Every row belongs to one group in each of 4 separate groupings. Each group adds its own fixed numbers to the row, and there is some noise. The rows also spread widely along 17 directions, which tell nothing about the answers.
In the rows, zero is written as 128.
Known rows, each followed by its group in each grouping:
[151 106 145 124 129 119  96 104 142 139 143 119 148 174 159 151 118  76
 193 164  74  68 143 117 142 180 163  73 137 147  96  72 117 110 119 173
 102] => gosu k174 K k625
[120 129 112 120 110 132  97 127 111 135 142 110 145  86  67 122 134 112
  70 120 103 144 132 143 178 111 113 145 120 128 124 141 166 160 136 123
 109] => gisa k314 K k618
[145 121 103 142  91  81 103 104  85 150 128  83 173 160  98 155 150 142
 125 117 122 140 106 103 206 162 106 147 187  67 140 146 157 109 136 191
  48] => gisa k896 B k625
[123  91 141 141 172  94  94 170 143 102 137 144 128 106  86 121 149 103
 110 128 130 141  91 132  96  85 162  75 121 112 167 169 172 118 126  71
 154] => zuta k896 B k97
[132 139 113 126 175 155 168 128  90 136 117 108  98 205 149 168  95 158
 166 146 101 106  89  98 172 182 122 119 167 107 149 182 110 118 156 143
 113] => Meb k174 H k618
[114 168 136  90 155  93 110 218 142  84  97  93 121  98  99 140 189 130
 144 124 119 159 120 113 129 142 187  94 136 129 178 125 135 112 134  88
 171] => Talu k314 H k746
[ 72 179 141 154 238 128 129 128 145 104 154 156 180 197 136 128  88  80
 127 130  76 133 141 112 121 152 204  68 115 124 114 136 160 110 187 102
  80] => Talu k174 B k340
[114 123 131 137 154 157 152 150 123  77 163 141 163 103  85  87 182 140
 126 137 104 112 155 133 100 185 186  92 111 165 127  90 117  73  98 145
  67] => zuta k174 H k746
[109  93 117 133  93 148 150 161 147 110 150 141 117 139  48  76 132 129
 151 114 105  82  94 134 106 152 153 177  99 146 109 120  83  92 117 108
 128] => Meb k174 B k97
[140 190 125  83 112 141 114 144 153 161 116  86 155 203 124 127 117 106
 202 125 114 128 128 131 131 165 160 137 139  91 112  94 101 115 194 150
 203] => gosu k174 B k340
[ 74 123 142 164 134 142 170 182 125 101 173 124 198 109 115 102 145 170
 186  64 142 154 144 189  81 185 154 177  93 154 102 130 119  75 185 119
 144] => gosu k314 K k340
[132 108 103 187  98 147  86 120 112 196 102 161 164 163 147 125  91  96
 119 120 114 101 106  91  66 121  91 187 105 149 143 188 118 117 152 139
 129] => Talu k174 B k746
[114 180 120 110 163 112  99 132 155 141  79 144 111 149 115  99 198 116
 136 165 140 151 117  95  77 174 178  70 179 112 192 140  77 104 120  96
 140] => zuta k896 H k340
[103 120  97 121 150  85 170 191 126  90 149 141  85 131  89 186 139 118
 155 139  82 118  96 115 173 140 180 127 177 183 116 101 126 117 117 118
  72] => gosu k314 H k340
[124 168 130 125 127  99 102 165 104 106 103  75 113 117 102 151 170 159
 157 156 123 152  96  82 157 194 140 122 188 118 206 174  97 102 147  87
 130] => zuta k314 H k97
[173 122 142  98 112 107 111 146 123 105 144 134 106 142 121 145 156 111
 120 156 166 111  69 107 139  89 137  87 133  93 161  99 145 125 148 143
 137] => gisa k896 H k746
[ 84 135 125 176 150 148 107 123 129 108 135 117 181 109 121 131 139 136
 126  86 152 155 143 128 138 105  85 108 102  91 138 189 167 130 158 107
 118] => zuta k174 H k746
[ 95 149 118 165 131 136 117 160 122 118 126 140 166 150 107 129 109  96
 123 101  84 105 121  96 140 139 145 160 111 162 125 147 118 118 166 139
  92] => gosu k174 B k618
[102 145 137 119 177 114  86  69 140 159 100 141 101 134 171 171 128  87
 142 149 125 165 145 158 148 116 128  57 175 135 133 126 116 190 156 117
 140] => Meb k314 H k618
[131  61 123 111 116 133 160 103  99 141 133 152 100 140 141 134 116 138
 118 126 130 115 125 176 155 133 117 161 138 133  82  95 137 157 105 188
  90] => gisa k314 H k625
[ 92  90 114 142 118 155 163 107 170 141 162 186 122 186 103  90  94 108
 155 112 141  82 103 144  90 117 121 155  86  96  65 137 113 129 140  97
 142] => zuta k896 H k746
[179 120  92 139 107 148 126 166 108 117 147 129 139  73 145 172 189 128
 149 147 183 126 116  98  91  86  93 156 131 158 158  90 137  96 111 158
 123] => gosu k314 H k97
[117 161  91 135 112 142 118 180 110 141  97 122  88 119  94 178 122 133
 111 121 115 149  89 102 149  89 113 164 152 164 166 182 114 152 169 102
 172] => zuta k174 H k746
[108 119 109 123 167 133 151 148  91 130 115 105 127 110 100 146 151 156
 128 116  76 160 157 156 168 190 157 128 173 165 130 135 120 121 109 160
  91] => zuta k174 B k618
[145  98 146 113 197 153 116 176  88  97  92 127 137 111 171 141 145 113
  71 131 113 127 155 121 152 126 141  89 112 147 151 119 184 140  83 200
  76] => zuta k174 B k340
[143 111 101  86 160 131 169  85 107 151 172 152 111 139  91 120 152 138
  95 154 116 157 136 177 121 140 181 116 171 127  91  56 144 124 120 171
  87] => Talu k896 B k625
[ 98 101 109 129 132  68 124 180 128 117 134  99 153  89  92 153 176 129
 161 104  85 155 157 146 159 175 168 134 149 151 115 105 142 112  90 135
  79] => Talu k174 K k618
[157 178 135  93 128 197  92 149 119 120 132  56 132 107 129 139 158 126
 166 161 108 105 152  90 159 186 117 107 108 133 155 115 108 105 139 122
 172] => gosu k174 K k618
[140  87 146 123 108  99  71 113 125 160 119 138 108  98 169 164 152 100
 143 145 156 151 128 167 120 102 112 105 152 149 135  89 124 167 128 155
 143] => zuta k174 K k340
[ 83 157 134 117 172 186 107  82 142 162  85 151  97 126 172 134 124  99
 142 135 124 162 185 168 116 144 133 103 135 169 106 107  68 180 139 121
 175] => zuta k174 H k97
[ 89 130 131 187 112 113 132 108 121 125 174 169 146 135 127 118 132 142
 153 128 169 135  84 112  74 157 120 169 135 128 151 147  80  94 182  87
  85] => gosu k174 K k97
[174  91 143 114 185  97 137 145  76 183 145 146 148 178 149 127  68 124
  87 143 116 167  78 165  59 115 173 143 136  99 161 166 197 134 187 136
 165] => gosu k174 B k618
[124 165 149 109 151  79  98 154 144 125 112 145 139 180 118 124 120  77
 118 154  89 135 111 117 109 129 227  98 148 141 144  96 124 132 172 133
 130] => zuta k174 H k625
[132  98 123 135 167 110 152 132 110 142 135 161 142 179 154 124 125 131
 125 122 160 128  92 122  97 139 130 135 142  79 138 149 156 108 137 153
  88] => gosu k896 B k340
[135  95 115 124 135  92 110 117 131 175 124 102 157 143 140 149 151 112
 201 136 102 134 154 137 108 210 145 107 161 115 111 116 129 101  97 135
 121] => gosu k896 H k746
[176 150 119 128 109 138  93 129  76 177 160 107 172 121 124 148 115 110
  93 159 110 163 129 136  88 115 152 171 125 162 143  97 165 121 193 157
 151] => Talu k174 H k625
[128 123 155 151 142  76  83 163 103 112 146 103 210  78 121 147 169 116
 119  95 122 196 150 177 116 120 175  93 131 153 152  94 178 112 171 170
 110] => Meb k174 B k746
[130 121 137 131 143  94  85 109 122 171  73 133 126 148 169 149 154 112
 157 140 109 152 140 148  94 154 165  86 179 162 159 118  92 135 137 167
 148] => Talu k174 H k625

New rows, each followed by its group in each grouping:
[136 128 127 136 135 151  76 160 130 159 114  85 188  64 118 120 178 110
 167 127  91 165 200 170  72 181 163 111 116 191 137 107 120  97 109 134
 185] => zuta k174 K k97
[113 141 131 129 151 122 131  96 117 116 179 158  99 110 119 145 148 142
  98 149 190 174  81 146 131  83 114 100 150  99 157 127 143 147 179  94
 104] => gisa k174 K k340
[125 118 109 160  94 114 139 167  95 128 123 144 133 136 145 187 131 116
 161 120 102 114 120 115 145 151 144 174 147 213 114  87  89 113 139 196
  77] => gisa k174 H k746
[125 146 106 125 141 145 115 174 132 172  77 113 157 183 155 148 103  95
 163 107  95 124 145 117 126 155 139 168 118 134 114 143 127 128 138 165
 161] => gisa k174 B k340
[ 88 130 135 109 162  72  90  97 131 164  98 144 126 133 141 142 132  91
  99 120 117 189 152 160 138 134 164  97 160 109 113 113 148 184 138 120
 110] => Talu k896 H k746
[166 147 101 139 122 124  91 130 159 111 154  82 202 128 113 135 199 115
 200 131 173 124 130  85 120 118 100  78 131  46 154 119 158  65 119 134
 128] => gosu k174 B k97
[ 97 155 122 108 134 130 141 143 150  86 136 151 122 121  92 119 167 117
 119  98 149 147 123 152 160  86 152 114 125 125 117  78 110 145 153 157
 116] => gisa k174 B k618
[109 129 135 140 106 191 131 115 104  89 192  72 123  75  90 149 150 171
 150 124 146 132 136 148 191 146  87 138 110 135 110 121 126 114 173 104
 145] => zuta k896 H k625
[105  96 130 168 130 153 112 108 129 106 136 121 113  76 140 186 170 141
 206 118 130 120 141 155 163 146  88  74 154 188 126 129  86 115 129 133
 134] => gisa k314 B k746
[136 180  66 117 144 143 136 148 133 202  93 156 134 177 118 141 137  97
 144 142  93 154 138 125  76 148 179 163 173 182 126 105  83 115 140 164
 149] => gisa k174 B k340
[107  94 155 152  90 137 116 122 104  95 174 131 105  76 151 164 141 139
 144 134 172 117 115 139 168 132  78 161 118 158 118  99 113 142 154 125
  87] => zuta k314 K k340
[140 138 158  83 139 151  77 135 141  86  95  88 149  77 118  97 222 113
 124 141 119 132 193 149 147 150 167  34 123 139 144  55 123 123  83 182
 133] => zuta k174 H k625
[125  91  76 129 157 129 160 182 117 161 106 126 147 176  70 110  93 136
  90  93  86 129  96 130 115  99 138 167 125  85 129 223 198 125 116 121
 146] => gosu k174 H k625
[ 86 129 124 162 135 129 139 104 113 137 167 152  86 148 145 173  94 134
 164 150 132 127  87 107 126 153 116 159 144 148 126 150  92 128 182  66
 112] => Talu k174 H k746
[111  75 114 140 116 116 161 124 155 130 154 187  71 176  86 132 109 117
 177 134 118  89  60 162 111  99 145 113 147 157 107 129  83 128 148 116
 152] => gisa k174 H k340
[141 160 145  98  98 133  81 168 120 113 118  41 152 125 128 140 156 124
 163 136 125 116 147  77 188 196 128 158 114  84 134 107 136 102 134 134
 136] => zuta k896 B k625
[128 151 136 121 150 173 141 161 101  98 155  84  82 123 102 176 121 157
 160 143 109 131  92 142 172 132 132  99 144 169 155 143 112 121 192 107
 181] => Meb k174 H k340
[111 119  94 176 118 154 126 129 114 154 127 157 132 137 106 150 109 103
 132 131  73 104 124 121 120 136 132 157 138 212 120 150  88 125 142 145
 106] => zuta k174 H k618
[121 153 109 129 122 185 118  68 154 159 183 140 178 108 139  80 168 119
 151 151 189 143 174 128  66 154  92 154  87  73 102  92 119 108 125 103
 119] => zuta k174 K k618
[150 178  22 120  78 154 116 134 146 202 116 120 135 140  50 162 144  90
 135 135  90 131 130  95 129  83 111 165 168 150 110 128 120 133 122 138
 151] => gosu k174 H k746
[167 113 128 103 124 136 139 188 131 119 116 154 101 137 121 138 165 109
 160 148 110  92 101 132  90 133 188 112 128 199 144  76  80  98 121 177
 171] => gisa k896 H k618
[122 117 146 172 164 166 114 149 134 134 139 185 171 158 181 134  83  74
 124 111 120 103 130 140  52  70 159 138  62 185 106 115 144 123 189 155
 161] => Talu k174 B k625
[ 60 167 128 137 138 164 119 162 150  81  90 136  86 129 113 156 136 103
 148 111  90 102 136 112 193 131 144 105 132 204 119 119  62 153 146 128
 124] => zuta k174 H k340
[113  94 155 126 153 126 101 138 128 165 108 149 146 146 154  93 105 105
 103 123 121 132 133 143  77 164 146 136  93 102 125 162 153 143 123 105
 143] => zuta k896 K k746
[ 98 139  75 163 129 178 127 116 152 190 106 143 148 141 134 164 130 104
 193  99  89 130 175 155 109 140 117 132 141 195  83 133  79 130 128 150
 152] => Meb k174 K k746
[118 134  82 137 107 114 134 181 149 110 126 153 146 145  95 133 140  88
 120 116 120  91 113  71 148  99 128 189 113 124 106 115 143 123 104 143
  68] => zuta k314 B k618
[110 134 142 127 170 172 110 150  97  98 138 114 131  95  84 101 107 116
  48 145  90 128 126 116 147 136 140 126  84 141 151 173 172 141 137  77
 117] => gisa k314 H k97
[149 157 102 139 178 153 137 161 105  99 169 136 119 102  71 160 157 119
 102 172  76 129 112 107 123 121 183  84 157 205 167 118 129  92 143 120
 105] => zuta k174 B k618
[144 158 117 159 174 182 135 114  92 139 126 127 125 179 124 150 113 148
 145 162  90 102  85 107 110 162 130  77 163 165 188 201 101  88 192 124
 154] => Talu k314 H k340
[145 107 120 118 137 132 125 113  84 165 130 130 174 106 158 133 155 129
 103 111 145 180 175 185 113 140 129 150 146 143 110  65 156 137 126 225
  85] => gosu k174 B k340
[141  45 193 134 120 152  70 110 102 108 146 114 149  69 164 106 149 112
 109 126 155 101 147 160 132 147  89  98  71 127 129  99 164 132 114 158
 112] => gosu k896 B k340
[ 85 156 107 119 136 142  80 124 184 139  65 131 142 162 125 110 135  76
 123  89 157 126 143  90 159  85  87 126 103  39 111 172 143 172 114 107
 145] => zuta k896 B k97
[140 103 130 138  71 127 101 118 121 144 159  81 183 134 110 115 137 134
 168 118 126 103 129 127 141 168 102 155 111  87 114 126 143  96 138 147
 118] => gosu k174 K k625
[ 98 155 135 128 151 178  60 133 154 155  96 115 150 107 163 129 118  62
 124 122 121 131 183 106 126 130 107 143  68 130 110 139 137 161 136  92
 177] => zuta k896 B k618
[167 120  69 141 118 104 144 189 149 155 149 112 184 195  70 130 130 107
 186 124  95  91  82  85  92 124 151 158 129  90 135 160 159  60 125 133
 140] => Meb k174 B k618
[114  93 122 136 107 112 173 155 125  96 144 164  96 187 114 156  98 133
 151  95 137  84  53 123 169  92 119 152 138 109 106 131 117 132 163 162
  99] => gosu k174 B k746
[112 113 168 112 170 137 153 134 110 101 134 130 138 134 125  86 150 170
 136 120 132 148 130 175  99 199 173 101 133 114 141 128 119 103 146 133
 129] => zuta k314 B k746
[161 121 150 101 176 125 124 154  91 126 137  84 112 155 136 141 129 156
 144 166 129 139  83 118 129 175 146  94 153  84 189 161 157  98 151 109
 146] => Meb k174 B k340
[133 115 122 203 145 168 114  80 105 139 166 188 172 142 151 128 106 106
 102 134 151 103  96 112  77  85  84 131 106 148 147 171 137 115 183 138
  84] => Meb k314 B k618
[150 104 123 139 116 131 112  77  86 142 204 109 137  71 138 193 145 129
 141 150 147 173 147 170 157 127  97 123 151 152 104  64 156 134 154 154
  94] => gisa k174 B k746
[ 96 173  97 153 108  97  88  91 162 197 110 165 167 170 145 127 128  70
 157 129 141 154 137 110  82 133 132 168 142 114 118 122  89 144 160 119
 125] => gisa k174 H k618
[113 129 134 125 135 106  90 181 137 124 108  97 144  73 150 142 193 119
 178 135 135 161 169 120  90 186 156 129 125 152 151 102 117 101  93 102
 143] => zuta k174 H k746
[134 151 137 145 114 143  98 128 113 118 155 135 175 110 178 163 152  96
 136 122 169 129 146  99 130 122 109 147 105 135 115  64 136 119 164 172
  85] => gosu k896 B k746
[137 107 116 145 165 186 103 117 155 147 120 140 124 140 185 156 126  78
 192 167 110  67 153  96  89 150 107  85  98 164 115 133 120 116  89 104
 149] => Meb k314 H k746
[135 113 155 134  80  38  71 148 106 152 123 136 143 131  84 141 125  98
  90 108 103 161  72 170 141  95 176 126 162 155 161 122 131 159 203 160
 135] => Meb k896 K k618
[143 142 128 104 111 127 147 214 126  92 164  70 145 158  90 160 112 122
 195 122  84  97 105 115 177 157 173 153 108 134 105  88 134  94 158 139
 146] => Meb k174 K k97
